The rows are grouped in 4 different ways at once. Each group adds its own fixed numbers to the row, and there is some noise. The rows also spread widely along 11 directions, which tell nothing about the answers.
(in the rows, 128 means zero)
Some rows, each with its group in each grouping after it:
[100 148 130 149 128 161 148  85  95 166 142 173  83 156 131 153 122 152
 116 119  98 155 142  98  68] -> Sudam Z482 Furap Z133
[134  81 166 174  89 112  98 154 141 174 124 168 140 136  91 118 115 143
 105 111 166 139  86  99 149] -> Gozag Z696 Zivi Z798
[126 101 152 137  66 114 151 139 133 142  63 130 159 168 139 141 138 139
 115 128 176 100 146 142 150] -> Sudam Z144 Furap Z133
[122 156 145 100 106 125 148 111 113  95 129 115 127 127 112 144 129 103
 138 145 123 150 153 141 136] -> dal Z144 zup Z329
[118 106 187 155  55  84  64 132 129 136 113 154 112 149 116 156 124 142
 107  96 175 144 118  85 141] -> Gozag Z482 kalak Z345
[153 134 153 125 132 123 149 136 154 117 141 105 155  79 120 108 103 110
 137 144 104  98 147 155 157] -> dal Z472 zup Z345
[ 98 117 129 141  60 135 104 105 140 142 135 170 181 137 130 104 133 146
 101 135 138  83 142 121 141] -> Sudam Z582 bogu Z172
[113  88  96 137 112 124 148 107 143  91 130 163 112 102 131 110 155 119
 158  97 102 145 169 153 162] -> Sudam Z582 Zivi Z845
[115  53  97 159 115 165 200 166 158 159 128 168 143 142  92 121 138 145
 126 104 152 130 100 138 139] -> Sudam Z317 bogu Z798
[160 123 105 129 147 148 163 121 143 140 119 123 150 158  89 124 152 102
 156 133 111  85 155 145  98] -> Sudam Z472 kalak Z845
[ 97  86 125 137 139 105 141 118 132 118 114 120 121 112 103 144 146 119
 158 120 117 173 123 141 146] -> Sudam Z317 zup Z329
[101 113 117 136 116 153 205 128 111 146 102 151 113 165 124 149 144 146
 115 124 134 156 123 130 118] -> dal Z696 zup Z172
[180 139 169 119 111 144 132 154 164 133 159 124 124 101 102 128  86 113
 111 144 134  95 129 118 112] -> dal Z472 zup Z133
[ 73  91 112 134  90 124 143 113 140 105 141 155 113  95 150 127 119 150
 118  90 119 148 151 142 173] -> Sudam Z696 bogu Z172
[ 94 141 121 130  88 138  89  97 117 123 151 151 109 161 104 158 137 136
 119 100 120 123 143  95  96] -> Gozag Z482 kalak Z172
[120 118 140 153 115 148 126 132 146 166 133 134 142 127 123 123 105 153
 105 123 118  97 115 118 140] -> Gozag Z696 zup Z133
[111  85 121 132 129 150 162 145 140 125 150 121 131 128  84 150 127 134
 123 135 137 150  82 134 105] -> dal Z582 Furap Z133
[112 197 131 116 111 133 108  93 107 124 126 116 171 163  81 133 114 109
 144 125 110  93 177 141 132] -> Gozag Z317 kalak Z845
[101 130 131 124 114 139  89 129 140 116 192 131 104 101  81 154  84 125
 119 100 118 142 117 114 116] -> dal Z696 bogu Z345
[167 123 172 154 146 127 136 133 145 177 118  96 120 111 144 137 103 139
 111 150 112  98 132 111 100] -> Sudam Z144 Furap Z133
[148 135 137 109  81 153 110 129 153 114 145 118 126 130 128 148 119 133
 102 134 132  59 146 112 101] -> dal Z696 Furap Z172
[ 77  93 147 167 108  96  89 112 142 130 141 145 104 103 141 132 111 156
 118  94 118 149 131 117 157] -> dal Z482 Zivi Z845
[ 95 113 143 168  99 112 151 137 128 141  96 146 126 129 145 130 105 149
 111  82 143 138 152 133 164] -> dal Z144 kalak Z345
[ 89 104 155 144  63 120 142 156 134 142 140 166 133 128 111 138  79 145
  99 101 177 160 124 130 158] -> Sudam Z472 Zivi Z845
[116  98 136 145 111 123 153 134 135 159 110 126 170 158  92 129 131 127
 129 139 150 127 112 143 137] -> Sudam Z144 bogu Z133
[105 102 101 123 117 150 161 149 162 134 132  76 151 132 118 154 124 142
 122 126 124  82 134 144 118] -> Sudam Z696 Zivi Z172
[185 122 161 135 112 130 159 120 145 127 111 144 135 115 164  98 152 122
 121 159 116  84 161 131 137] -> dal Z582 bogu Z845
[166 153 176 139 132  98  92 137 133 144 140 118 138 111  52 120  87  96
 120 135 130 148 125 118 118] -> dal Z582 zup Z172
[151 127 143 129 116 150 175 136 130 142 130 133 129 132 125 132 120 130
 113 142 130 120 141 128 108] -> Sudam Z582 Furap Z845
[123 116 149 100  99 128 215 138 108  97 135 134 141 129  98 136 143 102
 143 158 146 200 109 164 156] -> Gozag Z472 Zivi Z172
[ 83 116 138 174 116  99  74  90 113 165 110 141 165 144 104 116 121 143
 131 106 117 126 126 129 160] -> Gozag Z144 Furap Z845
[ 93 124 142 139 119 128 100 133 140 166 154  83 158 129  94 153  95 145
 104 143 124 110 102 112 101] -> Sudam Z696 Zivi Z172
[109  97 105 147 140 118 155 128 157 122  96  82 174 108 152 116 152 143
 145 121  98  63 162 160 159] -> Sudam Z582 kalak Z798
[189 110 170 152 114 128 127 173 157 167  97 110  93 145 134 155 124 141
 104 115 151  85 132  89 105] -> Gozag Z696 Zivi Z798
[181 109 206 155  98 133 191 170 142 175 163 173 122  96 118 104  79 135
  82 167 159 169  96 109 132] -> Sudam Z482 Zivi Z133
[141 118 162 139 110 110 108 136 142 125 130 126 115 122 117 134 105 126
 114 114 139 123 136 117 138] -> dal Z696 kalak Z845
[ 84 140 128 164 137 142 148 101  99 182 118 145 133 158 133 131 118 155
 112 120 107 133 137 116 108] -> Sudam Z696 kalak Z329

New rows. What belongs after each?
[136  98 144 148 140  98 137 140 134 138 112 103 133 135  76 142 138 110
 137 126 137 160 111 130 112] -> Sudam Z582 kalak Z172
[115 126 159 155 124 109 157 126 107 150 100 141 139 118 123 123 111 135
 122 115 130 162 143 134 147] -> Sudam Z582 Furap Z798
[148 114 125 132 130 143 171 143 134 117 135 145  98 128  83 136 127 110
 140  95 122 164 133 131 129] -> Gozag Z317 kalak Z172
[161 109 182 135 121 126 154 160 136 159 106  94 162 141 103 142 130 133
 119 170 154 114  88 121 123] -> Gozag Z317 Furap Z798
[ 86 122 141 155  84 124 151 124 116 148 101 158 133 149 141 134 117 162
 106  94 145 139 140 121 157] -> Gozag Z317 kalak Z172
[147 156 157 132 174 137 159 117 127 130 174 100  97  71 135 124  91 121
 118 143  68 146 140 124 113] -> dal Z696 kalak Z172
[117 109 156 133 134 106 154 134 114 148 106 102 107 139 104 170 132 130
 123 142 138 179 108 115 111] -> Sudam Z696 zup Z172
[122  81 164 129  82 114 150 138 166 111 153 123 178  65 146  98 112 139
 124 164 135 117 122 151 196] -> Sudam Z317 Zivi Z845
[134 129 150 138 151 138 183 133 133 139 149 115 112  94 132 131  93 132
 120 134 100 148 134 135 129] -> Sudam Z696 kalak Z133
[133 118 132 123 120 147 164 141 155 139 161 107 168 107 115 117 101 130
 128 154 118  95 133 151 135] -> Sudam Z472 Zivi Z845
[ 96 119 129 160 138 124 169  82 100 155  85 152 168 170 136 110 172 141
 147 157 107 125 133 141 134] -> dal Z317 kalak Z845
[ 88 161 148 153 117 106 125 126 133 176 117  89 171 134 118 133  76 151
 108 119 120  94 168 139 137] -> Sudam Z482 Zivi Z172
[103 163 109  91 109 175 176 122 144 117 185  99 193 112 109 120  89 122
 122 157 103  79 156 164 129] -> Sudam Z472 bogu Z172
[147 152 169 119  87 153 148 161 138 138 139 114 132 135 137 151  93 143
  93 130 152  90 137 108 115] -> Gozag Z472 kalak Z798
[156 141 181 130 135 130 130 163 149 161 167  82 126 110  89 156  60 122
 100 144 138 122 108 110  88] -> Sudam Z472 kalak Z133
[124 109 164 150 119 107 124 161 122 160 119 103 150 168  47 158 113 124
 114 130 173 163  77 115 116] -> Gozag Z582 kalak Z845
[116 127 187 183 103  87 106 107 105 195  90 160 202 159 114  80 113 144
 110 147 143 120 113 130 183] -> Gozag Z696 kalak Z845
[127 125 111 116 132 153 150 155 161  96 170  98  73 113  92 171  88 125
 122  81 117 127 145 127  99] -> dal Z482 kalak Z133
[116 113 127 154 157 102 111 103 142 133 120 110 107 116 123 134 135 129
 143 103  86 127 153 128 125] -> dal Z482 bogu Z172
[ 75  71  76 134 121 182 159 110 154 114 183 142 130 106 139 136 159 154
 139 133  91 108 102 129 106] -> dal Z472 Zivi Z345
[117 173 168 106  98 120 149 100  74 120 118 135 166 162  79 139 145 104
 141 172 140 177 125 132 139] -> Gozag Z144 zup Z798
[134  89 161 162 111 119 186 139 133 167 115 145 146 113 143 108 124 142
 109 148 136 152 119 132 154] -> Sudam Z144 Zivi Z172
[ 70 121 137 147 127 138 163 109 121 132 130 115 105 118 188 148 117 174
 103 120 101 129 138 123 136] -> dal Z696 kalak Z845
[126 138 172 141  74 115  97 131 137 156 115 125 167 153 112 132 100 141
  96 144 158  82 124 118 133] -> dal Z696 Zivi Z133
[150 132 167 179 141 114 113 153 141 182 141 124 107  95 105 121  73 142
  96  99 117 142 124 103 124] -> Gozag Z582 Zivi Z172
[147 129 145 122 110 147 211 136 113 132 110 136 154 156 112 120 131 117
 128 155 144 137 139 155 140] -> dal Z144 Furap Z845
[110 113 139 182  92 125 106 109 109 180 115 205 133 150 102 107 113 142
 107  86 135 154 128 107 146] -> Gozag Z144 Furap Z172
[135 126 152  95 112 123 155 133 144  97 157  85 147 110 107 143 123 113
 134 163 128 124 141 150 139] -> Sudam Z482 bogu Z845
[153 142 144 123 128 100 149 147 149 106 110  80 155 130  91 125 106 102
 143 113 131 100 175 169 164] -> dal Z482 kalak Z845
[153 123 161 142 138 117 115 145 161 148 119  80 149  93 135 121 111 136
 121 134 105  72 139 127 158] -> Gozag Z696 zup Z798
[125 116 158 130 114 152 117 149 155 152 176  94 150 104 125 140 101 154
  94 151 121  85  93 100 126] -> Gozag Z696 bogu Z798
[113 107 133 148 143 101 184 131 140 129 113  97 151  80 134 110 110 126
 141 123 102 148 159 173 184] -> Sudam Z144 Zivi Z172
[ 77 130 124 109 104 143 166 137 129 112 158  97 146 124 110 154  92 142
 117 125 134 136 134 150 146] -> Sudam Z696 kalak Z845
[156  95 138 141 163 130 134 145 175 141 138  75 129 100 113 132 112 124
 129 138 101  80 121 137 125] -> dal Z696 bogu Z133
[157 119 160 155 122 109 140 121 134 145 110 143 134 122 136 108 139 126
 132 131 118 113 158 122 138] -> Sudam Z482 kalak Z798
[ 90  83 121 165 157 117 142 144 140 148 142 106 108 108 101 154 112 144
 119  92 113 172 106 116 113] -> Sudam Z582 kalak Z172
[130  88 138 160 129 117 163 143 131 136 114 148 123 115 109 116 143 129
 137 109 126 170 118 134 157] -> Gozag Z582 Zivi Z798
[120  90 141 186 136 134 107 133 160 181 143 148  85  97 157 126  91 170
  83  94 105 110 119  89 119] -> dal Z696 bogu Z172
[ 97 117 102 135 102 139 149 128 138 124  83 116 117 158 136 161 137 149
 133  77 127  98 166 140 138] -> Gozag Z317 Furap Z172
[ 91 130 134 132  78 137 161 121 126 115 144 162 167 101 135 101  97 146
 102 118 130 130 146 153 176] -> dal Z582 Furap Z172
[112  92 143 144 100 137 171 140 136 138 156 141 162 105 114 107 115 140
 106 139 132 151  97 135 168] -> Gozag Z144 kalak Z172
[171 113 168 147 114 147 177 161 125 175 130 163 104 160 100 143 114 127
 102 148 164 152  99 103  85] -> dal Z472 Zivi Z845
[143  98 134 140 103 116 149 144 159 103 104 136  93 105 158 127 123 134
 116  83 128 112 169 132 163] -> dal Z696 kalak Z172
[154  89 146 149  98 103 150 161 146 132  88 142 135 140  91 124 118 115
 130  94 169 136 148 149 156] -> Sudam Z582 Furap Z845
[129 119 183 149 105 105 160 141 124 158  98 138 136 131 133 120 104 144
 102 138 149 145 125 132 162] -> dal Z696 zup Z845
[135 115 164 157 111 126 182 148 128 164 111 147 143 133 119 116 109 142
 103 140 146 145 115 133 135] -> dal Z582 Zivi Z133
[142 115 145 153 117 150 135 137 139 142 139 161  85 122 141 135 114 149
 101 100 123 117 135  92 108] -> dal Z696 kalak Z798
[ 84 121 105 124  86 151 146 106 120 122 124 147 108 154 142 163 148 149
 120 112 129 132 149 117 108] -> Sudam Z696 Zivi Z172
[103 125 130 141  72 141  91 132 164 131 145 130 147 111 129 129  90 158
 110  97 132  71 145 123 156] -> Gozag Z317 Zivi Z133
[144 162 114 138 174 156 145  95 122 156 157 135 142 116  79 106 119 104
 153 139  65 117 152 136 103] -> Sudam Z696 zup Z345
[112 122 135 150 118  92  49 124 170 111 157 106 145  73  81 114  82 119
 131  89 109 101 143 139 157] -> dal Z582 Zivi Z133
[116  88  84 142 129 165 176 142 161 113 147 147  95 105 140 130 125 141
 130  68 100 118 147 135 139] -> Gozag Z472 kalak Z172
[158 134 170 104  68 110 105 135 151 117 110 112 187 147  89 122 126 108
 121 167 165  68 127 137 148] -> dal Z696 zup Z133
[128 137 165 159 136  97 138 147 137 141  93  97  76 106 157 156  77 143
 101  72 122 135 177 122 138] -> dal Z144 kalak Z172
[120 154 137 123 117 158 152 114 106 119 151 144 105 123 120 146 114 130
 126 112 106 151 148 121 121] -> Gozag Z144 Furap Z798
[120  90 128 116  85 168 160 128 135 133 161 153 143 161  97 140 162 139
 118 164 144 132  82 111 113] -> Gozag Z482 zup Z845
[119 136 165 146 116 107 131 135 126 128 137 129 125 103 101 132  91 124
 117 110 134 162 133 132 148] -> dal Z582 bogu Z345
[122 186 154 137 128 123 118 103 121 125 140 111 146 106 121 118  81 127
 118 124  96 102 175 139 131] -> dal Z582 kalak Z133
[132 128 148 133  68 114 116 132 132 131  93 150 102 169 124 160 126 132
 112  89 160 118 171 112 114] -> Sudam Z482 Furap Z172
[172 111 192 152 133  96 132 167 155 162 133  95 177  96  89 101  90 115
 115 153 141 114 112 134 162] -> Sudam Z696 kalak Z798
[135  89 138 145 113  98 136 132 135 119  90 148 112 133 105 124 147 117
 147  96 136 156 135 142 177] -> Gozag Z696 zup Z845
[120 111 167 181 124 117 128 132 121 193 125 159 124 141 113 117  99 151
 101 125 137 149 103 109 127] -> dal Z696 Zivi Z845
[ 97 134 140 139 126 136 129  78 104 133 154 148 116 116 137 138 133 136
 129 143  91 155 130 110 105] -> Sudam Z144 kalak Z133
[153 144 156 142  92 140 179 143 137 144 113 158 120 126 146 112  92 133
  93 109 141 111 172 132 151] -> dal Z144 bogu Z172
[151  79 143 142 105 122 153 160 161 134 119 143 120 118  97 130 122 124
 120 110 155 138 118 127 139] -> Sudam Z582 zup Z133
[134 111 104 127  93 136  92 126 170 107 134 130 144 113 113 118 118 124
 136  87 118  63 164 144 150] -> Gozag Z472 Furap Z172
[158 112 177 164  92 115 102 127 146 160 124 158  96 107 169 128 120 149
  86 121 131 107 146  74 104] -> Sudam Z582 kalak Z172
[ 85  63  78 162 110 144 187 156 155 131 117 162 143 138  96 111 120 139
 134  68 145 139 136 173 182] -> dal Z144 Zivi Z845
[153  68 161 144 123  87 155 154 152 117  97 131 112 104 112 123 136 116
 131 117 147 162 113 140 171] -> dal Z696 zup Z172
[141 118 130 131  78 167 180 145 131 150  99 157 133 186 138 135 150 144
 100 141 159  88 139 122 109] -> dal Z696 Zivi Z329
[ 84 127 105 159 132 159 131  89 107 190 116 149 127 175 125 143 151 153
 123 128 104 119 132  99  75] -> Sudam Z144 zup Z329
[170 133 146 149 140  97 163 117 122 141  77 151 156 131  91  83 143  88
 158 129 118 144 173 163 161] -> Sudam Z582 zup Z329
[107 144 166 120  99 100 140 101 113 116 114 107 172 125 128 128 121 123
 134 159 127 130 151 148 156] -> Sudam Z144 kalak Z133
[145  69 133 151 133 118 176 179 162 111 127 127  77  97 100 146 109 123
 117  76 145 177 116 130 136] -> dal Z582 kalak Z172
[103 107 147 142 140 103 128 118 136 140 140 117 149  93  93 119 100 122
 141 133 112 157 114 145 151] -> Sudam Z472 zup Z133
[129 136 139 120 102 148 155 112 129 114 153 156 134  90 142 110 132 129
 124 143 104 126 153 125 137] -> Sudam Z582 zup Z798
[134  67 142 182 119 126  92 139 156 184 147 166 138 138  82 115 125 145
 105 121 141 120  78  93 103] -> dal Z482 Furap Z172
[153 107 133 127 109 142 198 163 135 135 119 131 136 147  85 129 133 113
 126 128 149 148 118 147 141] -> Gozag Z696 Zivi Z172
[154  96 142 158 104 112 146 157 144 150  55 128 137 173 127 129 150 138
 127  93 157  87 150 129 156] -> Gozag Z696 kalak Z798
[129 122 152 142  92 118 166 129 125 135 105 158 141 141 138 115 117 129
 121 120 146 127 161 144 155] -> Sudam Z472 kalak Z845
[155 121 171 147 107 125 150 142 147 155 144 145 143  90 132  97  88 132
  94 139 129 120 141 128 157] -> Sudam Z696 bogu Z172
[165 112 180 155 108 124 166 143 128 167 103 142 162 148 114 108 130 126
 112 155 154 124 109 126 144] -> Gozag Z144 kalak Z133
[122 128 153 157 137 113 130 134 155 156 110 102 141  90 135 119  85 151
 124 104 106  97 148 139 174] -> Gozag Z317 zup Z133
[ 51  68  81 154 125 154 176 113 139 141 155 140 158 130 124 122 150 163
 127 121 107 136 104 141 134] -> Sudam Z482 kalak Z172
[197 112 192 151 132  64 123 171 172 134 107  91 136  73  96  98  81  98
 124 116 138 123 149 152 185] -> dal Z696 Zivi Z172
[ 99 128 170 131 103 130 142 107 110 134 169 142 155 105 130 121 114 141
 108 164 115 165  91 119 140] -> Gozag Z472 kalak Z172
[114 140 151 154 105 138 185 173 132 171  96 117 137 137 132 143  62 155
  90  87 158 114 165 140 146] -> Sudam Z144 Furap Z798
[141 148 179 136 146  92 127 141 143 139 160  66 152  56  96 117  60 110
 123 147 102 147 140 149 158] -> Sudam Z144 Zivi Z172
[114  79 125 119  81 147 111 127 165  99 157 141 128  90 158 127 147 151
 121 121 116  88 123 112 159] -> Gozag Z696 zup Z798
[125 114 148 110 128 142 155 162 143 136 145  64 127 133  94 173 112 135
 114 149 138 126  91 124 119] -> Gozag Z696 zup Z845
[113 101 126 156 126 100 110 114 161 124 117 103 124  76 174 123 133 150
 131 109  85  91 172 133 149] -> Sudam Z582 Zivi Z172
[152 134 193 134 112 131 152 139 132 150 124 111 109 107 186 141 102 154
  86 159 128 105 130 107 112] -> dal Z472 Furap Z329
[120  89 115 121  73 176 180 137 120 124 143 173  96 174 112 162 169 138
 110 126 158 158  96  97  91] -> Gozag Z144 kalak Z172
[ 95 143 114 114  93 155 134 113 116 114 159 144 144 141  95 134 121 129
 120 115 120 133 132 130 134] -> Gozag Z696 kalak Z172
[ 90 172 128 132 154 126 152 107 117 146 109  82 144 132 121 148  96 134
 134 120  88 111 162 151 122] -> dal Z472 zup Z172
[113 139 134  99 142 160 181 129 121 124 165  65 142 139 102 168 132 128
 117 186 112 127  95 127  78] -> dal Z696 kalak Z172
[ 91 111 110 147 108 143 163 109 144 134 132 138 175 129 144 101 132 152
 118 126 105  85 149 148 153] -> dal Z482 kalak Z172
[124 149 138 112 112 158 175  97 130 112 155 113 157  99 171 115 145 142
 115 189  85  91 146 137 119] -> dal Z582 Zivi Z172
[ 88 150 134 119 104 162 179 115 108 140 148 141 103 136 157 163 108 154
 100 131 118 148 143 115  95] -> Sudam Z472 bogu Z172
